There are 5 ways to turn a row about zero (a turn may also mirror it). The second row of each pair is the first, turned, with some noise. The first 55 pairs use one turn. New pairs use 3 turns, one after the other, and a turn may come again.
Some pairs, each with its turns in order after it:
[ 11, -10,  -4,   7,   9,  16, -41, -26,   0,   0]
[ -6,  11, -29,   1,  20,  25,  -4, -19,  19,  12]  k_261

[ 15,   6,  23, -19,  21,  -1,  -6,   1,   7,  -6]
[  5, -15,  28, -11,   1,  -3,  -4,  -4, -15,  15]  k_359

[-28, -35,  14,  13,  25,   9,  -9, -11,   7, -20]
[ 11,  17,  -4,  32, -20, -11,  12,   4, -24,  31]  k_359

[-13,   1,  41, -13, -31,  41,   3, -23,  37, -10]
[-19, -16,  -7, -33, -15, -13, -54, -12,   7,  37]  k_261

[ -2,   2, -15,   1,  -4,   6,  -1,  -2,   6,  -7]
[-4, -3, -3, -7, 11, -4,  2,  7,  9, -1]  k_261

[ -1,   9,  -2,  41,   3,   0, -10, -13,   0,   3]
[-18,   3,   9,  -4,  29,  13,  10, -19, -15,   4]  k_261

[ -2,   2,   4,   0,  -9, -10,  10,   2,  31,   3]
[-24,   2,   1,   4,  13,  18,   2,   0, -15,  -2]  k_359

[  1, -12, -31,  -4, -24, -36,   3,  -1,  -4, -13]
[ -4,  -2, -38,  22,  11,   2,  29,   2,   4,  13]  k_405

[-12,  10,   9,   9, -41,  -6,   7,  -1,  -7, -16]
[-15,  17,  -3,  20,  16,  -2, -20, -16,  23,  -7]  k_359

[ 17,  22,  -2,  -5,  12, -13,  -4, -15,  -3,  -9]
[  0,   6, -12, -31,   0,  -6,   9, -11,   3,   5]  k_714

[ 15, -24,   0,  13,  -3,  11, -10,  16, -12, -25]
[ 15,   4, -30,  -8,  -1,  20,  12, -17, -11,  -4]  k_144

[-11,  -5,  -4,  -4,   0,   3,  14,   3, -29,  24]
[-13,  -9,  -5,  -1, -12,  29,  -3,  -6, -19,  -6]  k_405

[  3,  15,  -6, -34,  -5,   3,   7,   7,   2,  -7]
[  5,   4,   7,   1, -18,  -9, -12,  24,  21,  -3]  k_261

[-40,  -6,  -5,  -3,  14,  -3,   3,   0,  14,  -4]
[  2, -19,  -7,  27,   0,  -6,   0,  21,  17, -12]  k_144

[  3,  -6,  -7,   2,  -3, -41,  -5,  11,  24, -11]
[ 10, -36,  -2, -15,  14, -15,  12,  -8,  15,   9]  k_144

[ 23,   3,  17,  -2,  -8,   6,  -9,  26, -31, -11]
[  5,   4,   9, -26,   7, -20, -16,  -8,  28,  22]  k_359

[ 17,  -8, -21, -14,  -2, -12,  33,   5,  -5,   7]
[  0,  -3,  -1,  -2,  19, -14,   6,  12, -30,  26]  k_144

[  0,  -1,   8,  26,   2,   4,   8,   6, -12, -34]
[ 29,  12,   5, -10, -10,  -8,  15,  -7, -13,  22]  k_405

[  0, -15,  -4,   0,   1, -17, -14, -15, -13,  -5]
[  2,  17, -13,  -5,   5,  19,  -1,   6, -11,   5]  k_714

[  3, -10, -17,  -4,   4,  -2,  -2,   4,  -2, -13]
[ 4, 11,  5, -7, -6,  4,  2, 19, -6,  0]  k_714

[-18,   2, -14,   5,  -4,  -2,  18, -31,   3,  15]
[ -1,  18,  -7,  13,  16,  -2,  22,  -3,   9, -25]  k_714

[ -1,  14,  -4,  -2,  -3,   6,   5,  -5,  41, -16]
[ 25,  -4,   8,  -4, -24, -21,  11,  12,  16,   3]  k_144

[ -3,  -4,  11,  -2,  -9,  -5,  21,  -6, -14,   6]
[ 10,   6,  -9,   3,  16,  -1, -22,   4,  -3,  -5]  k_359

[-25,  -4,  -5,   0,  -4,  14, -24, -37,  -2, -13]
[-23,   2, -19,  -7,   9,   0,   9, -10,  22,  33]  k_261

[ -8,   9,   2,   5,   0, -33,  -9,  10,  20, -27]
[-15,  29,  -3,  -9, -17,  -7, -19,   3,  19,  17]  k_714

[-29,  -2,  -8,  -5,   2,  -8, -28,  11, -32, -12]
[ 31,  20,  -5,   6, -26,  29,  -8,  -3,  -4,   7]  k_714

[ -2,  41,  -3,  -7, -17,   7,   2,  -4,  -3, -36]
[ -3, -11,  -2, -17, -19, -37,  21,  21,  -3,  19]  k_405

[ 10,   3,  16,  -1,   2,  -2, -10,  -3,  16,   8]
[  4,   7,   5,   3,   8, -10, -19,   9,   7, -10]  k_405

[ -8,   1,  -1,  15,  -4,  19, -41,  -1,   4, -41]
[-12,   8,  12,  24, -26, -15,  22, -29,  21,  21]  k_359

[ 23,   5, -20,   1, -11, -14, -11,   8, -26,  -4]
[ 10, -11, -21,  -3,  13,   8,  25,  19, -16,  -5]  k_405

[  2,   0,  -7,  26,  10,   0, -23, -16, -14, -41]
[ 27,  26, -30, -12,  -2, -13,  -9,  13, -13,  20]  k_714

[ -7,   0,  14,  -1, -22,  19, -25,  -3,  -7, -18]
[ 13,  -4, -14, -34,  -3, -10, -11,   4,  11,  12]  k_405

[ -2,  21,   5,   7, -41,  33,   0, -10,   2,  15]
[ 22, -13,  14,  23,  33, -12,  10, -20,  16,   9]  k_714

[-14,   6, -32,  10,   0, -34,   6, -28,  13, -12]
[  9, -36,  18,  17,   3, -34,   6, -11, -11,  -9]  k_144

[ -4,   1, -28,  -1,  -4,  -1,  25,   7, -24,  -2]
[ 11, -15,  13,  14,  10, -10,  21,  26,   1,   2]  k_261

[ 41,  -2,  -9,   3,   6, -19,  -8, -23,  15,   2]
[ 13,   0,  -8,  24,  29, -25,   3,   2,  -6, -28]  k_405

[ -3, -41, -28,  -8,   2,  12,   5,  29,  -7,  -7]
[  9,  -2,  27,   9, -15,  14,  -5,  41, -22,  -8]  k_714

[-13,  16,   9, -20,  16,  33,   6,  10,   5, -24]
[17, 16, 40,  5, 12, -3, 23, -6,  0,  4]  k_359

[ 8, 22, 18,  2, -1,  6, -1,  8, 40, 11]
[ -5,   1,  28,  13,   8, -21, -26,  21,  12,   5]  k_405

[ 16,  41,   3,  -6,  14, -10,  16, -17,   1, -11]
[-10,   3,  12,  10, -15, -34,  13,  18, -19, -16]  k_405

[ -4,  -8, -41,  -6, -10,  25,  35,   3,  -5,  20]
[-17,  15, -11,  28,  -7, -20,  16,  20, -34,  24]  k_144

[ 18,  -9,  19,  19,   6,  11, -35,  -2,   3,  23]
[  8,  20, -19,   4,  15,  25, -19, -30, -14,   2]  k_261

[-22,   9,   8,   1,  10,   1,   3,   2, -12,  -2]
[  0,   4,  16,   5,  -7, -10,  12, -13,   3,  10]  k_261

[ -4, -17,  -5, -19,  -1, -26,   8,  14,   2,   8]
[ -6,   9, -13,  25,  -3,  23,   7,   5,  16,  -5]  k_405

[ -4,   0,  -2,   0,   6, -32,  12,   6,   9,  -2]
[-21,  -9,  -1,   6,   9,  -6,  -7,  23, -10,  -4]  k_359

[-14,   2,   2,  16,  15, -11,  38, -12,  11,  15]
[  9,  -7, -14,  20,  23,  20,  -1,  26, -18,  -4]  k_359

[  1,   0,   3,  -8, -13,   9,  -1,  -6,  -1,  13]
[  0,   3,  -5,   6,   0,  -2, -15,   7,  -2,  13]  k_261

[-41,   3,  -7,  -5,  -9,  -3,  -1,  12,  14,   4]
[-10,  -7, -11,  22,   3, -18,   8,  14,  27,  -7]  k_144

[-10,  -3,   0,  -6, -21,  20,  -5,   2,  -1,  11]
[  5,  23,  -3,  -5,  -6,  13,  -3, -14,   6,  -9]  k_359

[-40, -19,   6,  -2,   6,   6, -13,   0,   1,  38]
[  6,  18, -23,  20,   0, -34,   4, -24, -13,  20]  k_261

[ -3,  17,  24, -18,  19,  13,   7,  34,  -1,  -8]
[  4,  19, -20, -23,   4,   3, -19,  31,  17,  -5]  k_144

[  7,   2, -19, -19,   5,  -6,  18,   3,   0,   8]
[ -7,  -2,   5,  -5,   9, -14,   7,  20, -18,  11]  k_144

[ 17, -10, -12,  32,   4,  26,   2,   3,   6,   5]
[ 15, -19,  -8,   2,  18, -20,  -8,  28,  -3,  -9]  k_714

[-15, -41,  -5,  14,   6,  -2,  16,   8,  -8,  34]
[-23, -18, -18,  32,   7,  23,  -4,   4,  -9,  28]  k_144

[ 14,  24,  19, -10,   1,   4,  24,  20, -26,   2]
[  6, -16,  20, -16,  -7, -10, -12, -36, -15, -12]  k_714

New pairs. What belongs after each?
[  0,  18,   1,  -5,  10,  -7, -11, -17,  13,  28]
[-21,  -7,  -7,  11,   5, -23,  -4,   9, -18, -15]  k_359 k_359 k_405

[-12,   1,  -9,   1,   0,  -9,   2,  -6,   2,  21]
[  0,   1,   0, -12,  16,  -6,   5,  -4,  -5,  16]  k_144 k_714 k_405

[  8,   5,  11,   1, -19,  22,   2, -11,   0, -26]
[-14,  11,  17,   6, -16,   2,  21, -18, -14,  10]  k_261 k_405 k_359

[-15,   0, -30,  -1,  -9,   8,  -3,   0,  -8,   2]
[-17, -14, -13,   6, -10,   5,  18,   1,  -5, -13]  k_714 k_359 k_714

[ -6, -22,   1,  -6,   1,  -1,  29,   2,  -4, -13]
[ 20,  11, -13,  13,   4,  -8,  14, -19,   7,   6]  k_405 k_261 k_261

[-41,  16,  -7,  -6,  27,   9,  -4,   6,   5,  -3]
[-24,  10,  34,   0,  13,   2, -16,  -7,   8, -23]  k_359 k_359 k_405

[  1,  -7, -21,   7,   1,  19,   6,   0,  -5,  17]
[ 11, -10,  12, -19,   6,  10,  13,  13,  -6,  -3]  k_714 k_144 k_714

[-23,   7,   0,  34, -24,  -9,   6,  41,  13,   5]
[-20, -35,  29,  19,  -8, -11, -25,  17, -18,  -2]  k_359 k_261 k_359

[  1,  20,  -3,  -5,  12, -13,  -2,  34,   5,   0]
[  3,  17,  17,   6, -19,   3, -14, -26,  -4,   5]  k_144 k_359 k_714

[-18, -27,  18,  -9,   0,   4,   5,  41,   8,   7]
[ 19, -20,   4,  -6,  23,   6,  30,  19,   3, -27]  k_261 k_405 k_261

[ -2,   3,   5, -41,  34,  20,  25, -15,  24,   3]
[ 31,   4, -24, -34, -32,  -9, -16,  10,  19,  -7]  k_714 k_359 k_714

[-11, -16,  -7,   9, -20,  -6,  12,  10,  11,  41]
[ 11, -24, -14,  20, -10, -16, -17,  28,   9,  -8]  k_144 k_261 k_359

[-25, -10, -18, -17, -14,  -4,  18, -12,   3, -16]
[-26,   4, -15,   9,  -3,  -6, -27,  20,   9,  -9]  k_359 k_359 k_714

[ 13,  11,  -3,  11,  10,   6,  -3,   3, -15,  -6]
[ -9,  -6,  -6, -14,  -8,  15,   9,  -6,  -4,  -6]  k_359 k_359 k_405

[  3,  -7,  -2,   4,   9,  21,  21,  -7, -36,  -2]
[  0, -38,  15, -16,  16,   6,   9,  -8,  -3,   8]  k_714 k_359 k_144

[ 6, 29, 30,  8,  3,  0, -4,  6, 41, -3]
[ -8, -16, -14, -25, -29, -26,   6,  22, -18,   5]  k_405 k_261 k_405

[-14, -19,   1,   7,   5,   1,  38,  -6,  -4,   9]
[  0, -26,   3,  14, -22, -14, -22,  -1,  -4,  10]  k_714 k_261 k_261

[  5,   3,  20,   2,  -8,   8,  14,  10, -34,   3]
[ 11, -21,  -1,  20,  16, -13,  17,  15,   2, -13]  k_714 k_261 k_714

[-28,  10,   3,  25,   0, -10,   5,  31,  -1, -16]
[ 11, -24,  28, -18, -17,   4,  -3,  10,   2,  25]  k_261 k_144 k_359

[ 40, -11,   2,   8,   3,  -4,  -2,  13,   2,  -3]
[  1,  -6,   5, -22,   3, -18, -20,   4,  28,  -2]  k_714 k_405 k_261

[  4,   6,   8, -16,  24,  22,   8,   1,   8,  15]
[-16,  13,   9,  -4,   4, -28,  -2,  13,  13, -13]  k_144 k_144 k_261

[-29,   0,  -6,  -9, -41,  10,  18, -41,  12,  -1]
[ -4,  27,   2,  16,   3,  15,  36, -34,  18,  26]  k_261 k_714 k_359

[-23,  -2,  13,  -3, -13,  -3,  12,   1, -11,   6]
[-4, 20, 13,  3, -1,  4, 13, -2,  2, 20]  k_359 k_144 k_714

[  1,   2,  -2, -17,   9,  13,  26,   3,  -9,   6]
[ -1, -10,  -5, -19,   5, -18,  -7, -20,  -3,   3]  k_144 k_261 k_714

[  6,   6,  -1,   0,  17,  -4, -14, -10,  15,  17]
[  1, -11,   4,   2,  14,   5,  10,  13,  19,  17]  k_144 k_405 k_714

[  6, -13, -13,  -7, -15,   8,   5, -41,  -2,   2]
[  8, -11,  12, -37, -16,  -2,   9, -16,  -1, -12]  k_359 k_714 k_714

[  7,  -8, -11, -15,  -9,  13,  -2,   2,  33,   2]
[ -7,   3, -11, -28,   3,  -3,  18, -14,  -8,  17]  k_714 k_714 k_261

[  6,  35,   0, -18,  -2,   1,   0,   1,  41,   3]
[-25,  -1, -11,  15,  39,  22,  14,   6,   2,   3]  k_359 k_261 k_714

[  0,   2,  23,  -7, -41, -29,   0, -13,   4, -27]
[  3,   1, -37, -25,   9, -19, -22,  21, -11, -23]  k_405 k_261 k_144

[  5,  -8,   6, -41,  17,   3, -13, -34,  14,   1]
[  1,  -4,  25,   0, -12, -15,   7,  40, -10, -28]  k_261 k_261 k_359

[ 25,   4, -22, -12,  13, -20, -22, -24,  36,  36]
[-48,   3,   2,  -3, -34, -21,  28, -25,   2, -17]  k_261 k_261 k_714

[ -4,  14,  32,   2,  -6, -19,  -7,  16,  -5,  -2]
[ -5,  -3,  36,  -5, -20,  10,   8,  -3,   0,   3]  k_359 k_405 k_359

[ -6, -10,   3,  -4,  -6,  -2,  -6,  -2,  41, -30]
[-12,  22,  -5, -19,  19,  18,  18, -27,  -6,   4]  k_359 k_144 k_261

[  0,   6,  -3, -20,  -8,   0, -22,  -2,  -3,  17]
[ 12,  -5,   9,   5,  -2,  24,   6, -16,  10,  -2]  k_714 k_405 k_144

[-21,  -9,   0,   7,  19,   4,  14,  -5, -15,   0]
[ -3, -18,  -8,  19,   1,  15,  -4,   0,  15,  -9]  k_405 k_261 k_714

[-41,  13,   8,   0,   1, -17,   3,  -3,   6,  27]
[-18, -26,  -5, -24,  -3,   8,  27, -17,  -8,  13]  k_359 k_261 k_714

[ 32,   8,  -2,  21,   1, -29,  -2,  -3,   6,   2]
[ -2, -23, -19,  16, -24,   1, -18,  11,  11, -16]  k_261 k_405 k_405

[ -6,  41, -41,  -4,  -2, -17,   8,  13, -40, -20]
[ 31,  39,  -4,  -6,  -4,   5,  43, -25,  15, -28]  k_144 k_144 k_405

[ -4,  17,  -1,  -1,  -1,  -3,  -8,  -6, -26,  12]
[-24,   1, -14,  -1, -12,   2, -13, -14,  -4,  -2]  k_359 k_359 k_405

[  7, -20,  12, -14,  10,  -6, -20,  -3, -13, -11]
[  1,  -5, -10,   1,  20,   9, -26,   4,  14, -13]  k_261 k_144 k_359

[ 32, -21,   1,   3, -17,  -4,   4,  -6,   2,  -9]
[  7,   2,   0,   3, -25,   3,  19, -26,  -3, -15]  k_144 k_714 k_405

[ 17,   1,  30,  -2, -16,  14,   0, -28, -14, -35]
[-12, -12,   7,   1,  34, -24,  18, -17,  13,  30]  k_359 k_261 k_261

[ 11,  13, -30,  -9,   6, -35,  -4,  -4,  39,  -2]
[  5,  -9,  17,  13,  41,  -6,  36, -10,  18,  -4]  k_359 k_405 k_714

[ 17,  -5, -11,   3, -16, -23, -24,  -4,  12,   0]
[-17,  -3,  18, -11,  23,  -7, -14, -14,  -9,  12]  k_261 k_714 k_714

[ 22,   2,  -1,   8, -39, -24,   5, -13,  -5,  21]
[  6,   6, -26,  38, -17,  19,  -9,   4,  21,  -2]  k_144 k_261 k_359

[  0,  -3,  11,  40,  10, -10, -16,  -9, -25,  -8]
[ 4, 16, 37, -9, 16,  7,  7, -3, 29, 10]  k_359 k_714 k_405

[  3, -11, -17,  18,  41,  -5, -30,  19,  14, -39]
[-35, -16, -17,   4, -40, -20,  31,  19,   0,  16]  k_405 k_714 k_261

[ 29,  -6, -27,  30,  35, -15,   3,  11, -16,  15]
[-36,  31,   8,  -5, -11,   8,  -3, -46,   7,  -2]  k_714 k_359 k_714

[  2,   7,  13,   9,  -2,   6,  24,  15, -14, -20]
[-6, -9, 12, 18, -6, 25, -4, 12, -6, 17]  k_359 k_144 k_714

[ -4,  -4,  41,  -4, -41,   8,   3,  -5,  -2, -24]
[  6,  -9, -13,   7,  -8, -21,  51, -12, -12, -19]  k_714 k_714 k_359

[  0,   0,   6, -13,  41,   1,  -4,   4, -11,  21]
[ -6,  16,  19, -17,   1, -22, -15,   3,  21,  17]  k_144 k_359 k_144

[  8, -34,   0,  -6,   6,  -5,   5,  37,  -2,  -5]
[ 30,   1,  17,   6,   5, -17,  25,  13, -17,  13]  k_144 k_144 k_261

[ -1,   7,  20,   0,   9,   2, -10,  -3,  -4,  11]
[ -5,   9,   7,  -2,  -3,  -6, -21,  10,   2,   0]  k_405 k_261 k_261

[-28,  -3, -10,  -6,   1,  -6, -30,  -9,   4,   1]
[ -2,  -6,   5,   5,  -8, -27,  28,   9,  -9,  -9]  k_714 k_359 k_714

[ 41,  -4,   8,  16,  12, -21, -19,   3,  21,  -6]
[ -8, -21,  -9,  12,  14,  31,   0,  21,  10,  31]  k_405 k_359 k_144

[ -4,   8, -26,  -4, -18,  -5, -17,   4, -22,   3]
[ -7,  11,  29,   7, -23,  13,  10,  -4,   5,   9]  k_359 k_261 k_714

[  0,   7,   5, -17,  13,   7,  -5,  14, -38,   5]
[  7, -32,   4,  10,   7,   9,   1,  27,   3,  -2]  k_714 k_261 k_714

